The groups are shells around one centre, one inside the other: the same stretched ball of 7 dimensions in 7 sizes.
Known rows, each followed by its group:
204, -67, -78, 56, 153, 465, -399, 84, -131, 24, 368, 369, -185 => J237
272, -238, 125, 155, 259, 349, -388, 316, -182, 25, 564, 219, -111 => J237
-213, -26, -124, 244, -12, 311, -97, -52, 35, 127, 240, 320, -340 => J955
126, -245, 117, 309, 151, 338, -274, 379, -139, 91, 519, 217, -128 => J804
273, -158, 62, 176, 211, 439, -377, 448, -179, -23, 465, 261, -41 => J955
232, -108, 101, 143, 330, 365, -284, 299, -199, -45, 417, 243, -345 => J237
-225, 131, -127, 201, 140, 318, -42, 79, 36, 12, 212, 211, -507 => J738
-196, -54, -94, 210, -7, 280, -133, 155, 70, 27, 277, 247, -45 => J624
50, -6, -52, 40, 216, 260, -160, 161, -15, -67, 346, 180, -146 => J140
94, -93, -19, 204, 110, 327, -161, 394, -47, -1, 387, 199, 17 => J658
-218, -88, -7, 312, 45, 345, -211, 238, -8, 34, 292, 273, -227 => J955
70, -151, 44, 243, 144, 202, -54, 375, -24, 50, 478, 96, -25 => J237
-210, -59, -27, 346, 60, 294, -76, 132, 0, 131, 332, 223, -414 => J140
-260, -108, -48, 315, -33, 192, 0, 162, 91, 104, 316, 188, -101 => J658
264, -203, 118, 226, 248, 394, -333, 347, -211, 48, 507, 254, -236 => J658
75, -81, -8, 254, 149, 306, -124, 366, -43, 78, 485, 119, -148 => J624
24, -55, -11, 104, 215, 268, -176, 70, -53, 5, 365, 220, -313 => J804
94, -69, -62, 89, 130, 412, -354, 166, -77, -13, 353, 316, -97 => J140
336, -208, 70, 92, 247, 363, -390, 274, -173, 26, 559, 231, -54 => J955
136, -128, 116, 222, 284, 336, -268, 469, -137, -39, 489, 140, -198 => J738
-134, 50, -218, 112, -23, 338, -122, -42, 72, 60, 212, 319, -155 => J658
179, -224, 69, 159, 159, 303, -299, 303, -103, 21, 495, 222, 36 => J658
243, -22, -16, 14, 291, 278, -151, 229, -94, -77, 382, 180, -160 => J237
231, -24, -93, 12, 194, 474, -410, 108, -129, -10, 375, 341, -188 => J237
86, 101, -211, -69, 163, 358, -240, -26, 17, -18, 332, 241, -171 => J738
-5, 45, -73, 126, 181, 314, -91, 161, -36, -44, 240, 245, -308 => J804
11, -203, 61, 352, 75, 317, -168, 272, -90, 140, 438, 245, -210 => J804
61, -59, -114, 164, 39, 367, -212, 231, -6, 68, 399, 235, 6 => J140
106, -53, 3, 121, 200, 414, -317, 299, -122, -94, 291, 314, -158 => J955
-100, -9, -103, 95, 98, 272, -155, 44, 37, -3, 290, 240, -164 => J804
197, -210, 113, 259, 190, 304, -194, 435, -141, 29, 477, 194, -73 => J658
-129, -91, 66, 350, 169, 287, -117, 298, -53, 68, 399, 159, -404 => J658
44, 103, -126, 101, 234, 356, -151, 74, -33, 56, 397, 162, -475 => J738
127, -126, -7, 82, 170, 347, -338, 166, -85, -7, 419, 269, -78 => J140
-314, 12, -75, 254, 61, 263, -76, 87, 69, 35, 246, 217, -344 => J237
-99, -141, -33, 246, 28, 345, -274, 132, -16, 102, 392, 279, -140 => J658
235, -190, 108, 192, 266, 352, -297, 206, -200, 66, 488, 261, -343 => J738
-2, 78, -150, 181, 130, 357, -84, 97, -8, 110, 362, 193, -405 => J624
-257, -101, 7, 378, 44, 212, 17, 108, 21, 143, 315, 206, -404 => J738
0, -127, 42, 258, 130, 270, -129, 391, -38, 2, 395, 167, -62 => J804
-121, -61, -19, 212, 121, 288, -195, 269, 19, 7, 397, 156, -136 => J955
-18, 69, -217, 26, 38, 363, -172, 5, 38, -11, 206, 327, -92 => J624
-218, 104, -233, 159, -8, 273, 0, 6, 135, 91, 263, 191, -218 => J658
173, -141, 127, 213, 317, 329, -255, 310, -178, 17, 490, 182, -384 => J624
175, -63, 36, 184, 275, 257, -71, 306, -96, 36, 475, 104, -300 => J955
2, -167, -18, 325, 9, 304, -95, 170, -48, 177, 391, 271, -184 => J955
102, -200, 56, 205, 114, 296, -221, 324, -84, 3, 397, 253, 27 => J140
74, -256, 108, 286, 97, 370, -341, 404, -127, 16, 422, 296, 13 => J738
9, 14, -80, 233, 130, 348, -100, 272, -26, 66, 377, 173, -270 => J804
-103, 156, -172, 73, 163, 281, -24, 97, 62, -43, 234, 169, -314 => J624
204, 3, -185, 36, 68, 412, -221, 90, -46, 45, 323, 325, -39 => J624
263, -65, -95, 89, 135, 439, -323, 215, -102, 62, 457, 271, -65 => J624
-17, -29, -118, 196, 44, 243, -5, 183, 52, 100, 384, 150, -81 => J804
126, 55, -77, 167, 208, 427, -175, 274, -102, 6, 331, 239, -355 => J237
-80, -150, 18, 308, 64, 358, -264, 280, -46, 86, 417, 242, -158 => J140
208, -232, 53, 303, 86, 383, -259, 387, -139, 129, 511, 252, -34 => J738
206, -7, -13, 143, 281, 395, -244, 321, -126, 14, 476, 158, -316 => J955
342, -36, -79, -17, 203, 383, -251, 251, -116, -71, 351, 284, 20 => J738
-34, -101, -2, 196, 140, 339, -251, 77, -73, 58, 353, 292, -333 => J804
-68, -113, -54, 250, 4, 242, -32, 173, 20, 83, 310, 244, -64 => J140
83, -91, 68, 251, 239, 358, -193, 246, -154, 33, 370, 255, -443 => J237
149, -56, 55, 98, 327, 260, -165, 234, -107, -46, 427, 146, -318 => J624
232, -206, 55, 162, 176, 333, -283, 215, -144, 63, 477, 268, -111 => J140

New rows. What belongs after each?
124, -176, 30, 227, 149, 248, -151, 258, -53, 130, 563, 119, -108 => J237
91, 98, -128, 71, 190, 327, -56, 203, -27, -56, 251, 217, -231 => J624
49, -88, 0, 117, 186, 224, -143, 263, -10, -25, 429, 130, -45 => J658
241, -16, -13, 92, 282, 400, -271, 300, -138, -32, 428, 208, -254 => J804
-45, -57, -139, 237, -51, 327, -74, 160, 30, 111, 292, 284, -38 => J658
103, -106, -61, 248, 54, 454, -268, 147, -117, 137, 362, 363, -255 => J738
84, -20, -18, 64, 253, 389, -343, 190, -96, -70, 364, 254, -259 => J237
108, -92, -39, 166, 105, 448, -333, 230, -113, 7, 322, 357, -125 => J140
-65, -142, -20, 154, 81, 263, -244, 125, 9, 38, 408, 224, -42 => J955
-27, 11, -70, 94, 194, 298, -196, 125, -3, -7, 382, 171, -256 => J804
-184, 155, -181, 151, 107, 295, 4, 95, 77, 3, 214, 184, -360 => J624
-109, 5, -144, 217, 34, 315, -109, 119, 56, 127, 389, 179, -207 => J140
-151, 67, -135, 142, 105, 226, -6, 116, 91, 21, 311, 130, -219 => J804
-317, -14, -89, 250, 6, 151, 81, 91, 129, 45, 232, 170, -184 => J738
41, -67, -125, 212, -2, 324, -86, 144, 0, 131, 355, 260, -78 => J140
12, -218, 35, 316, 42, 251, -116, 262, -35, 148, 471, 194, -64 => J140
51, -266, 160, 257, 177, 252, -243, 321, -117, 6, 439, 230, -99 => J955
-165, 30, -110, 243, 64, 263, -27, 267, 84, 52, 358, 109, -154 => J738
-11, 122, -254, -12, 85, 359, -158, -161, 37, 48, 245, 307, -299 => J738
281, -89, 40, 145, 276, 374, -261, 391, -154, -7, 493, 175, -173 => J658
120, 4, -172, 68, 81, 328, -134, 44, 0, 90, 378, 237, -120 => J804
46, 81, -208, 43, 75, 337, -87, 18, 20, 19, 236, 287, -167 => J804
-29, -110, -6, 187, 160, 228, -142, 21, -21, 131, 475, 164, -340 => J738
-38, -65, -89, 133, 43, 234, -77, 166, 47, 6, 306, 219, 34 => J658
-102, 12, -100, 155, 118, 342, -220, 133, 20, 37, 373, 196, -244 => J624
-267, 22, -161, 200, -38, 302, -75, -5, 82, 45, 156, 324, -213 => J738
-150, -156, 67, 325, 128, 179, -66, 237, 10, 111, 479, 92, -254 => J624
239, 42, -134, 73, 186, 383, -153, 187, -71, 50, 408, 205, -212 => J624
51, 1, -28, 102, 259, 338, -258, 204, -56, -16, 438, 154, -304 => J237
192, -98, 34, 111, 269, 286, -219, 271, -95, 6, 509, 133, -177 => J804
-157, -105, -92, 216, -57, 260, -102, 144, 66, 47, 261, 283, 51 => J738
105, 69, -75, 90, 266, 410, -260, 221, -82, -24, 392, 191, -364 => J955
-127, -60, -66, 286, 43, 208, 11, 245, 74, 124, 433, 88, -124 => J237
31, 31, -78, 124, 198, 375, -199, 52, -75, 31, 313, 274, -445 => J804
-281, -25, -98, 265, 1, 166, 64, 89, 125, 99, 304, 145, -193 => J658
11, 74, -142, 77, 151, 292, -46, 15, -3, 14, 250, 246, -331 => J140
-146, -100, -24, 308, 69, 292, -137, 78, -10, 167, 413, 213, -377 => J658
191, -15, -46, 23, 257, 262, -133, 161, -58, -28, 407, 161, -182 => J140
213, 70, -126, 64, 193, 485, -279, 277, -106, -48, 313, 289, -188 => J738
153, 1, -55, 110, 212, 353, -144, 135, -106, 6, 309, 275, -340 => J658
-56, 23, -156, 131, 17, 292, -42, 169, 54, -14, 209, 264, -14 => J237
231, -88, 67, 132, 300, 414, -341, 345, -187, -59, 415, 253, -262 => J658
195, 30, -34, -17, 339, 337, -266, 165, -98, -80, 412, 177, -301 => J955
152, -52, -89, 106, 119, 356, -224, 265, -37, 22, 422, 210, 5 => J804
196, -92, 17, 111, 242, 429, -381, 207, -162, -6, 419, 294, -267 => J804
-9, -62, -89, 241, 46, 304, -107, 239, 19, 123, 439, 161, -97 => J140
-105, 100, -145, 111, 155, 197, 67, 15, 73, 42, 299, 127, -367 => J237
294, -150, 18, 55, 204, 370, -342, 280, -142, -44, 427, 282, 25 => J624
182, -118, 75, 168, 247, 277, -131, 343, -128, -44, 373, 207, -172 => J955
-214, 60, -218, 177, -36, 305, -46, -90, 95, 123, 225, 286, -283 => J624
-20, 101, -183, 102, 103, 439, -227, 95, -13, 10, 258, 298, -285 => J658
140, -80, 16, 118, 243, 227, -120, 279, -47, 1, 483, 95, -132 => J658
143, -3, -83, 11, 199, 420, -364, 188, -78, -74, 349, 283, -109 => J955
47, -13, -50, 155, 190, 437, -323, 139, -101, 35, 372, 284, -383 => J658
-92, -75, -93, 271, 13, 296, -102, 102, 27, 176, 416, 203, -216 => J804
